All rows are made from the same 12 directions, up to rounding. Whole rows:
[[-44 -13   0 -23 -21 -13   1 -15 -19  -3   5  35 -12 -20   7   3   5  -9
    8 -10  -4   1]
 [-30  17  -3   7 -10 -23  -1 -21  -7  29  43   1 -19   5 -29 -12 -17  35
   16  -7  12  -8]
 [ -9  12  11 -13 -15   1  -5  42  -3   6 -13  18 -10 -23   3 -40 -27 -17
   -4 -20 -19   0]
 [-24  -5 -20 -14   7 -21  15   2  28 -20   7 -12 -14   4  15 -37   5  18
    5 -18   8 -20]
 [ 11  13  -9  13  -7  23 -19   9  -5  16 -40 -22   0  28   9 -17 -16  -8
    5  -5  -5  10]
 [ -5  15 -26  10 -12   4 -24 -17 -11  -7 -32 -18 -23  45   1  16   6   3
   -2   1   2  21]
 [ -5 -26   0  -7   5  34 -15 -34  -1   9 -35  19  10  -1   9  -5 -20  -7
   19 -12  -5   3]
 [-16 -23  27  21 -31 -11  -3   3 -17  15  11 -30  21  -7   5   8 -39  -4
   -8 -14  -5  36]
 [ -5 -35 -26 -29 -10  23 -14  -9  -7 -27  -7  29  13  -9  55  22  -2 -26
    1   2  -9   4]
 [  9 -17  15   8  -5  21  -3   7 -15  14 -37  -7  17 -12  16 -15 -18 -29
   14 -13  -6  18]
 [ -4 -12 -11 -14  -6  -3  -6  -2  -8 -16 -36   0  22 -24  25   4  25 -35
   -3 -20  -8  15]
 [-16 -33  47  32  -3 -12  10 -14  -2  10   1 -41  11  23  -4   4 -35  16
    2   3   8  13]
 [ -5   6  -4 -22  12 -20  -6  16   6 -18  19  29 -11 -26   6 -17 -13   0
   -1 -10  -6 -20]
 [ 26 -13  11 -19  25  -9  -2  25   8 -49 -18  20   9 -27  23  16  15 -31
  -21   7 -12  -5]
 [ 17   6   0  -2  25  37  -8 -27  15  33 -10  11  36   7 -10   3  12  10
    8  14   1 -37]
 [  5 -16  14  10   2  28 -10  -7  24  15  19  -9  14  30   1   1 -50  33
  -11  13  -4 -14]]

The start of a row, then its end:
[-17  24 -17   1 -13  -4 -13 -25  -5  23  17  -2   8  19 -18  24  23  19
  -9  10]
[ 3 -9]
[ 24  17 -26  10 -15   1  16  27  -6  -1  33 -12 -22   0  -2   1   9   0
   3   8]
[ 9 22]
[ -7   2  -1   6 -23   0  23   8   9  17  41  -8  -5 -12 -22 -10  -6  19
  -4  -7]
[ 4 15]
[ 26  39 -11  15  12 -23 -32  30 -11 -19 -10 -32  -7  45  13  25   7  -3
 -25  26]
[-2 -7]
[  3  -5  -6  14  -6   5  -6 -23   2   5  10  -9 -11   8 -19   6 -23  20
   4  -9]
[ 5 24]
[ -6  18  -8  -4  16 -48  -9   2  -2 -24 -12  -9 -14 -16  -5 -14  13  -6
   1 -25]
[3 1]
[-17  -7  14  19 -32 -13  18  12 -27  17  24 -32  14  16  13  27  16  -7
  -5  22]
[ 8 13]
[-11   9  14  11  -6  -2  -6 -25 -26  20  -9   6  -1   9 -24  28  19  -2
   4  13]
[3 6]
[ 30   3  -4  11  27  22  -1  -3  30  -5 -55 -38  24  29   5 -10  22  -2
  -9   1]
[  1 -10]
[ 24  -8  16  -1   8  14  -9  17  41 -22 -10  -1   5  -8 -16  -9 -39  13
 -36 -15]
[-20  13]
[ -6  -9  11  16   8   9 -28 -32  -9  12 -65 -28  21  30   8   1  -9  -9
   8 -10]
[-2  5]
[ -1  -3 -10   6 -15  -5   5  21 -16  22  52 -19  24   1  37   1 -13  -1
  12  15]
[ 10 -14]
[-12  26   3   1 -10 -31   9  26   4  -9  -4  -2 -40 -17 -33 -35  -4   4
  -6 -29]
[-5 20]
[-31 -18 -14  -4 -32  29  25 -28   7  23  24  10 -11  14  -8  -1   5  24
  13   4]
[9 7]
[-22  -7  -4 -21 -13   4  26  -8  -1 -19  13  40 -32  -4 -10  21  40   1
  -4  17]
[2 1]
[ -3 -17  14  12  21 -12   7 -25  16  -2  14 -17   4  12  -8  -2 -14  27
   8   1]
[ 13 -13]
[ 29   8   1   3  15  -2   1   0  -6 -17 -14   9  -6 -18 -18  20  25 -17
  -5   3]
[ 0 18]
[-24 -29  -3 -27  -8 -18   0 -10 -24 -30  18  41  -7 -34  28  24   5 -23
   7  -2]
[-2  6]
[-12  25  -3   8   5 -45 -29   3 -37  18  -1 -21  22  -5  19  -3   1 -17
  14  -9]
[  4 -16]
[-32 -21   9 -15  -9 -34  16  -7  16 -32  12  10 -16 -35 -13 -10  -3   8
 -12 -32]
[-4 20]
[-12  27 -15   2 -19  -9 -29  19 -21  -3   0  -5 -26  42  15  11 -15   2
 -11  15]
[-6 -1]
[ 28   6  20  29  23   8   5   7  19  18 -18 -42  17  21 -14 -20 -12  12
   2   2]
[ 6 -9]
[ -7   7  14   5  39 -21 -11 -25   9  -8 -19   1 -23  20 -18 -20 -14  22
  17  -4]
[  9 -28]
[  2 -23  30  22   8  -2  -4   6  26  -2 -20 -56  33  33  17  -7 -33  14
 -20  -1]
[-3 -4]
[  5  11   8 -14  18  -1 -19  11  26 -20   3  16  -1  17  -2   8 -12  18
 -31  15]
[-14 -31]
[  5  25 -32  -3   4   6 -34 -26 -18   6  17  21 -16  27  -4  32   0  14
   6  20]
[  4 -11]
[ 21 -13  -5   4  43  -2  -6 -22  35 -26 -17  -7 -18   1 -11 -31 -31  23
  14 -24]
[ 8 -4]
[  2  -9  31   0  19 -11  11  19 -12  -3  10  13  -2  -6  13  -6  -8 -10
  13  20]
[  4 -27]
[ -9  33 -47 -11 -23  13 -18  -3  -3  30 -10  -8  20   4   8 -10  27  -5
  -1 -15]
[-4 -4]
[  1  23 -23  11  -9 -16  11  14 -30   3 -13 -23 -19  14  13  -3  41 -22
  20   7]
[15  9]
[  8   8 -19   7  30 -23 -31 -27 -23 -15 -15 -12  -4  30  24  25  11  -5
  19  15]
[ 15 -17]
[ -5  21   9  -3   9 -47   5  25  -3  -1  36   0  -1 -32 -11 -17   0   2
  -2 -10]
[  2 -16]
[ 11  18  -7   0  11  -8 -35  -9 -10   4 -10   7  10 -10  -6   6 -13  -5
  -2 -12]
[-8  0]
[-12  -3   7  -4   5 -24   5  13  -2  -1  -3  -9  10 -20  14 -27  -4 -11
  10 -18]
[ 1 -9]
[ -2   7  -2  -2  10   0  -7  -3   3  -2  -7  21 -39  -7 -19 -36 -35  11
  21 -21]
[0 3]
[ -9 -29  12   1  15 -17   5   4  17 -18 -12 -19  -1 -10  21 -42 -40   2
  15 -30]
[ 3 -1]
[-31 -32  21  -2   4 -32   5 -11   5 -13  15 -10   9 -10  16  -9 -25   9
   4 -15]
[ 4 -8]
[ 15  28 -20 -20   1  37  -4  11  11  21  11  44  -6 -11 -16 -14   4   5
   1   7]
[ -9 -23]
[ 19  20   9  15 -12  48   1  15 -19  51   2   4  11  29  -5  10   2  -4
   8  40]
[ -1 -14]
[  5 -42  -7  -7  -1  28  14  -9  -8 -25 -10  26 -32  -6  25  -4 -19 -14
  29  -1]
[ 6 23]
[-25  -5 -38 -15  -9   2   8  -5   8   5 -10  -7  -7  -2  29 -48   3  -1
  29 -29]
[ 9 -8]
[ -9   4   5  12 -20  10  17  -6 -15  38  -9 -20  27  -1  -7   3  34 -12
   8   3]
[6 6]
[  3  32 -19   2  -9   7 -11  14  15   2 -31 -23  -2  33  -6  -6  22   5
 -24   0]
[-7 -1]
[  3  -2  -8  -5  27 -30  -8   3 -16  -5  15   0  11 -21  31 -15  -6 -13
  29  -6]
[ 11 -27]
[ 24  44 -18  13 -19  14 -24  13 -26  28  -4   6 -14  -5 -30   5  -5 -10
   0  -5]
[-8 30]
[  0 -20  -5  -3  11  31  35 -10  14  -3  -5   7 -21  28  11 -12  19  10
  24  24]
[ 17 -20]
[  5  -1 -24   6   5 -12 -10 -12   0  11  30 -19  15 -11  11 -13 -22  12
  18 -19]
[11  0]
[ -5  10  -5  -1  -4 -42  11  30  -9 -26  16 -13 -20 -11  10  -6  12 -10
  -4  -6]
[4 8]
[ 10   6  13  12 -14   4   0  20  12 -25 -20 -20 -19  36 -13  26   6   5
 -41  17]
[-10  26]
[  6 -36  15   7   8   4   2   4  -4 -22  -6 -20  16  29  47  26  -7 -10
  -3  28]
[ 5 -7]
[ -1  -2 -28  -3  18 -10 -36 -39   3  17   6 -12  41 -15  15  -8 -21   9
  17 -30]
[  4 -15]
[-10 -30   0   9 -25  -6  18 -11   6   2  23 -26  19 -25   0   2 -10   4
  -3 -26]
[ 4 39]
[ 13 -14   6   0  27  14 -14 -19  29  -8 -12 -11  30  20  10  12  -8  15
 -15  10]
[ -3 -25]
[ 10  -3 -28  20  10 -29  -3 -23 -24  -1   9 -27 -14 -16   5 -15 -10  -4
  44 -29]
[24 28]
[-22   0 -20  -2  -8   7  -4 -59  -6  31 -11   5  17 -16 -25   2  25   7
  20 -26]
[ 8 11]
[ 28 -27  -2   9  19  14   6  -1  14  -9  33  -5  -2  -2  14  -7 -43  16
  17   3]
[11  1]
[ 15  -2  18   4   4  26 -15   9  12  25  -4  -2  32  -4  -1 -13 -38   4
  -8  -4]
[-13 -10]
[ 29   1 -12 -18  12  30   3   8  27  -3  13  21  28 -17   2  12  19   0
 -19  12]
[ -8 -18]
[ 30  18 -17  -7   3  16  13  17   1  21  50  29   0 -43 -18 -14  -2   2
  15   0]
[ 3 -5]
[ 16  15  30  11  28 -41   0  36 -10 -19   7 -15  -2   7   8   7   3  -9
 -10  24]
[  3 -25]
[ -7  27   1 -13  -4  38   9   4   5  54   1  33  10  -5 -22 -28  15   6
  12  10]
[ -5 -39]
[-33   7   6  -3 -14 -10 -13 -21 -25  27 -22  13   2 -16 -12 -13  -2 -11
  17 -23]
[-4  4]
[ 10 -23  17  10  18  -5  18  -4  30 -14 -18 -32  19  -6  -1 -15   0   5
  -6 -16]
[3 5]
[ 18   3 -12 -16  18   0 -13  34  26 -40  23  18 -29  15  22 -10 -38  16
 -16  12]
[ -8 -22]
[-25  -3  -3 -17   2 -17 -12 -11 -21   9  -2  26   5 -33  14 -20  -9 -16
  26 -22]
[ -2 -13]
[-54 -23  -3  -8 -30  16  34 -22  25  28  28  -7   2  21   1 -23   1  37
   8  -1]
[  9 -18]
[ 12  12 -30  -2  -9 -18  15  20  -9 -15  12 -14  -5 -17  13   2  37 -19
   2  -5]
[ 8 18]
[ 11  -8  -8 -19   3  -7  19  34  20 -29  -1  -1  15 -32  22 -12  23 -21
 -17 -11]
[-7 -1]
[  6  -5 -11 -10   4  -8  -9   7  17 -14 -26 -22  42 -19  24  -4  16 -19
 -20 -23]
[-10   2]
[ 32   4 -18  -4  36  15   0 -25  28 -25 -25  13 -20  -2 -25  -4  15  10
   5  -8]
[5 2]
[-15 -24 -34 -17   1   1   5  -7  42 -35  -8 -25   7  24  41 -13   6  15
 -12 -12]
[  3 -11]
[-27  17  -7 -13 -16 -16   7  27  -3  11   8   4 -11  -8   9 -37  -1  -3
   6 -13]
[ -3 -15]
[  4  38 -17   9   0 -34 -27  17 -10   0   9 -27  -1  16   1   3  -2   5
 -13  -2]
[ 0 -4]
[-34 -35  12  -5 -23  13  -5  -2  14   4  -8 -13  19  15  30 -15 -42   8
  -8 -13]
[-11   0]
[ -7 -16  -7  -5  -9  38  -3  -7  18  -8   1  12 -25  45  11   3 -29  24
  -5  19]
[-3 -4]
[ 12  20  16  17   1 -26   0  39 -24  -4   4 -23  -4  17  12  13  10 -16
  -8  26]
[ 3 -5]
[  5  -8   8  -5  17  21 -13 -29  27 -10  20  28 -16  26 -24  24 -26  41
 -16  21]
[ -4 -16]
[ 11  12 -37 -21  11   8  -2  -1  17 -28 -26  18 -22  -6   2 -14  26  -7
   1 -14]
[-2  1]
[  3   3   2   6 -10 -27  31  25 -11 -15  56   2 -32 -12  -9  11  10   5
   2  16]
[13 13]
[ 14  -7  28  18  11  -3   1  -8   0  -1 -29  -5 -14 -22 -35 -20 -27  -3
   9 -28]
[-3 33]
